The same things were measured in two ways. Each way mixes the same 5 hidden numbers, adds some noise and spreads widely along 3 directions of its own, which tell nothing about the thing.
In the rows, 128 means zero.
Some things both ways: the first way, then the second way.
[145 116 132 128 110 120 130 120 111 123 133 138 141 124 137 129 120]
[121 153 139 117 158 146 137 110 123 116 137]

[131 130 118  69 138 135 133 175 150 186 146  91  73 125 154  94 147]
[126 137 137 165  65 132 105 147  99 123  87]

[125 111 104  99 153 162 111 164 128 160 135 156 126 118 138 100 134]
[155 111 120 145 108 112 115 124 151 157  93]

[155 142 123 107 117 115 129 174 166 152 130 132  85 133 134 115  91]
[141 116 138 129  99 108 129 156 123 133 141]

[134 116  78 168  69  83 146 154  79 102 110 136 132  60 132 111 104]
[136 136 127 142 197 123 157 131  62 117  99]

[ 88 138 125 169 110 104 147 182 105 118  89 156  71 155 108 164 121]
[146 143 170 151  52 103 106  65  70 139 148]

[111 108 131 146  66 140 147 115  73 118 129 130 134 100 101 147 114]
[140 144 137 140 121 129 142 102  68 126 146]

[115  98 104  24 136 247  95 165 134 162 109 108  94 105 138 110 190]
[167 115 158 111  83 125  92 129 142 180   4]

[167 110 125 138  93  67 137  91  89 124 185 118 189  96 156  96  99]
[ 89 135  93 142 210 154 150 128 138  94 161]

[ 97 121 133  42 184 189 109 185 160 208 147 132  97 162 128 105 153]
[160 108 142 118  54 110  98 147 155 173  74]

[125 115 121 159 153 110 120 117  88 115 123  99 126 110 143 119 161]
[ 81 149 129 113 142 173 108 126 127 106 119]

[152 117 128 155 161  50 131 123 111 130 162 115 153 121 170 100 134]
[ 79 141 111 135 173 164 130 141 131  88 142]

[138 104 166 146 144 194 107  56  92 106 146 129 169 125 101 174 138]
[ 89 138 122  70 114 175 110 101 196 138 179]

[176  89 108 106 137 230  75  66 109 110 158 181 220  88 126 122 104]
[154 109 101  78 219 144 141 102 249 166 118]

[ 88 110 144 111 118 173 128 150 100 136 103 143 106 141 105 155 155]
[133 103 139 125  57 110  73  91 157 166 107]

[ 89 114 163  66 103  26 184 189 138 183 146  97  81 180 167  87 166]
[106 159 173 154  85 132 114 156  38  97  89]

[150 121 149 120 158 128 124 119 132 156 166 142 147 137 137 117 110]
[114 132 127 109 154 145 132 126 170 125 155]

[130 114 123  86 130 160 117 155 149 147 119 152 112 136 121 139 128]
[132  99 130 114  73 108  93 133 179 162 120]

Other things, the second way, with their names:
z_301: [106 154 146 145 112 150 134 160  53  99 118]
z_686: [118 136 131 153 145 130 132 145  68 111  85]
z_148: [123 132 129 119 151 143 127 137 140 129 100]
z_460: [130 105 128 126  88  86 121 110 182 141 237]
z_218: [131 121 120 125 145 115 153 170 141 128 155]
z_203: [148 104 104 176 172 102 115 107 118 138  59]
z_786: [142 134 126 139 200 126 148  90 136 125 123]
z_139: [120 114  74 159 212 116 164 157 146 105 181]
z_743: [139 122 138 120 152 114 119  74 140 144 131]
z_688: [117 106 119 121  77 113 104 148 159 144 157]
z_487: [109 148 113 174 139 134 152 161  61  88 149]
z_580: [104 120 143 127  84 117 111 160 128 121 160]
z_459: [106 133 123  84 145 149 121  90 221 134 212]
z_385: [140 111 128 138 134 100 121  90 121 142 137]
z_351: [107 138  99 108 158 158 157 153 164 118 200]
z_764: [166 112 106 176 123  95 142 142  77 138  92]
z_173: [155  81 103 153 142  59 128 129 179 148 188]
z_830: [189 113 159 184  33  52 108  73  88 163 152]
z_621: [ 84 166 107 117 197 175 177 170 121  85 201]
z_719: [141 120 145 146  92  86 130 145 111 134 164]
z_622: [126 138 129 126 137 142 124 122 152 131 134]
z_308: [ 59 157 115 125 150 198 125 201 134  77 108]
z_524: [109 130 120 116 124 146 129 165 160 122 147]
z_348: [132 127 121 159 121 126 133 159  70 122  94]
z_791: [113 111 121 109 170 128 109 110 173 136 118]
z_706: [ 77 187 137 153 178 191 149 146  31  61  97]
z_249: [172  97 115 126 105  99 138 163 147 165 111]
z_794: [135 125 117 111 155 140 134 137 165 144 113]
z_136: [116 115 115 107 138 153 106 120 180 144  88]
z_22: [155 108 122 147 129  86 139  99 107 142 172]
z_357: [127 115 107 115 199 135 144 120 137 138 122]
z_870: [105 122 110 113 121 145 120 169 154 124 130]
z_908: [159 114 122 142 156 110 140 140 125 146  92]
z_438: [129 149 108 151 205 139 183 160  81  92 158]
z_692: [104 151 111 157 165 148 141 139  92  90 137]
z_193: [164 102 114 133 140  97 145 131 129 151 134]
z_74: [ 88 159 147 132  98 163 109 140  77  99 109]
z_707: [131 129 139 117 138 144 121 184 126 139  37]
z_769: [179 103 100 140 173 106 149 128 135 163  85]
z_627: [132 121 128 155 110 113 135 178  95 125 107]
z_594: [128 112 114 133 110 117 122 130 137 136 146]
z_724: [171 120 121 140 166  97 153 101 134 150 140]
z_4: [146 125 148 107  70 116 110  97 170 165 152]
z_257: [126 147 146 131 134 134 122  61 134 128 162]
z_595: [127 149 142 116 161 138 142 129 120 124 124]
z_897: [151 107 102 163  95 100 126 135 159 147 167]
z_227: [130 137 134 140 156 129 131 111  82 121 109]
z_919: [125 129 149 120  94 122  98  79 117 139 132]
z_968: [170 136 143 177 109  95 121  54  89 142 122]
z_461: [124 136 128 136 149 135 136 116 115 117 140]
z_187: [117 131 111 151 144 140 142 171 104 111 124]
z_878: [139 129 135 129 107 127 133 155  98 135 107]

Some of these things the first way, each followed by its name:
[124 133 105 126 102  77 147 159 102 146 142  99  98  98 150  93 134] : z_686
[159 134 140 106 246  95 103 140 143 202 202  54 120 122 190  59 159] : z_308
[140 126  81 109  77 135 131 167 110 140 126 138 112  75 131  99 105] : z_764
[133 127 107 155 110 124 119 147 100 127 140 189 156 120 114 126  94] : z_724
[148 118 165 155 171 130 118  91 133 122 158 171 168 154 121 156  87] : z_459
[155 117 118  80 131  93 138 171 150 164 136 138 117 141 157  87 128] : z_627
[140  98 131  71 115 133 118 117 116 134 146 133 158 111 151 100 143] : z_148
[122 121 141 127 144  55 147 129  79 171 193  56 136 111 177  68 155] : z_706
[156  94 141 113  96  61 149  98 108 128 172 149 201 112 160  93 106] : z_438
[108 136 114 127  93  92 150 207 154 123  68 212  82 176 120 159 100] : z_830
[110 123 152 108 120  79 148 151 112 156 148 106 110 140 149  99 149] : z_301
[ 97 131  96 160 108 106 139 184  99 138 113 169 109 127 109 128 116] : z_968
[148 131 147 167 154  70 133 153 165 115  99 226 130 199 132 167  73] : z_460
[114  91 172  71  67 103 153 109 108 125 139  76 132 124 149 109 178] : z_74
[155  99 142  73 133 141 121  95 136 138 153 115 152 117 157 112 132] : z_870
[145 134 127 123 112  50 153 150 126 154 163 109 134 113 167  88 101] : z_487
[180 110 147 170 188  77 109  71 121 113 167 147 203 137 155 122 109] : z_621
[119 143  97 159 145  96 130 163  95 146 149 135 121 111 134 108 114] : z_791
[170 105 151 137 163 141 107  55 111 114 170 153 209 140 134 144 111] : z_351
[158 137  86 113 148 207  95 168 148 156 130 151 112  99 112 119  85] : z_249
[151 112 112  28 119 165 115 165 156 183 150  84 107  90 163  81 154] : z_707
[130 121 131 114 164 132 118 142 141 134 119 155 126 157 129 145 121] : z_688
[133 103 111 130  63 137 133  94  63 117 152 141 187  74 117 115 106] : z_357
[122  84 125  62  73 115 147 123 112 145 136 128 160 111 154  99 159] : z_348
[162 113 115  96 133 113 125 129 141 149 159 116 147 106 155  92 123] : z_187
[125 121 131 134 145 121 129 149 125 136 129 167 137 135 136 129 120] : z_594
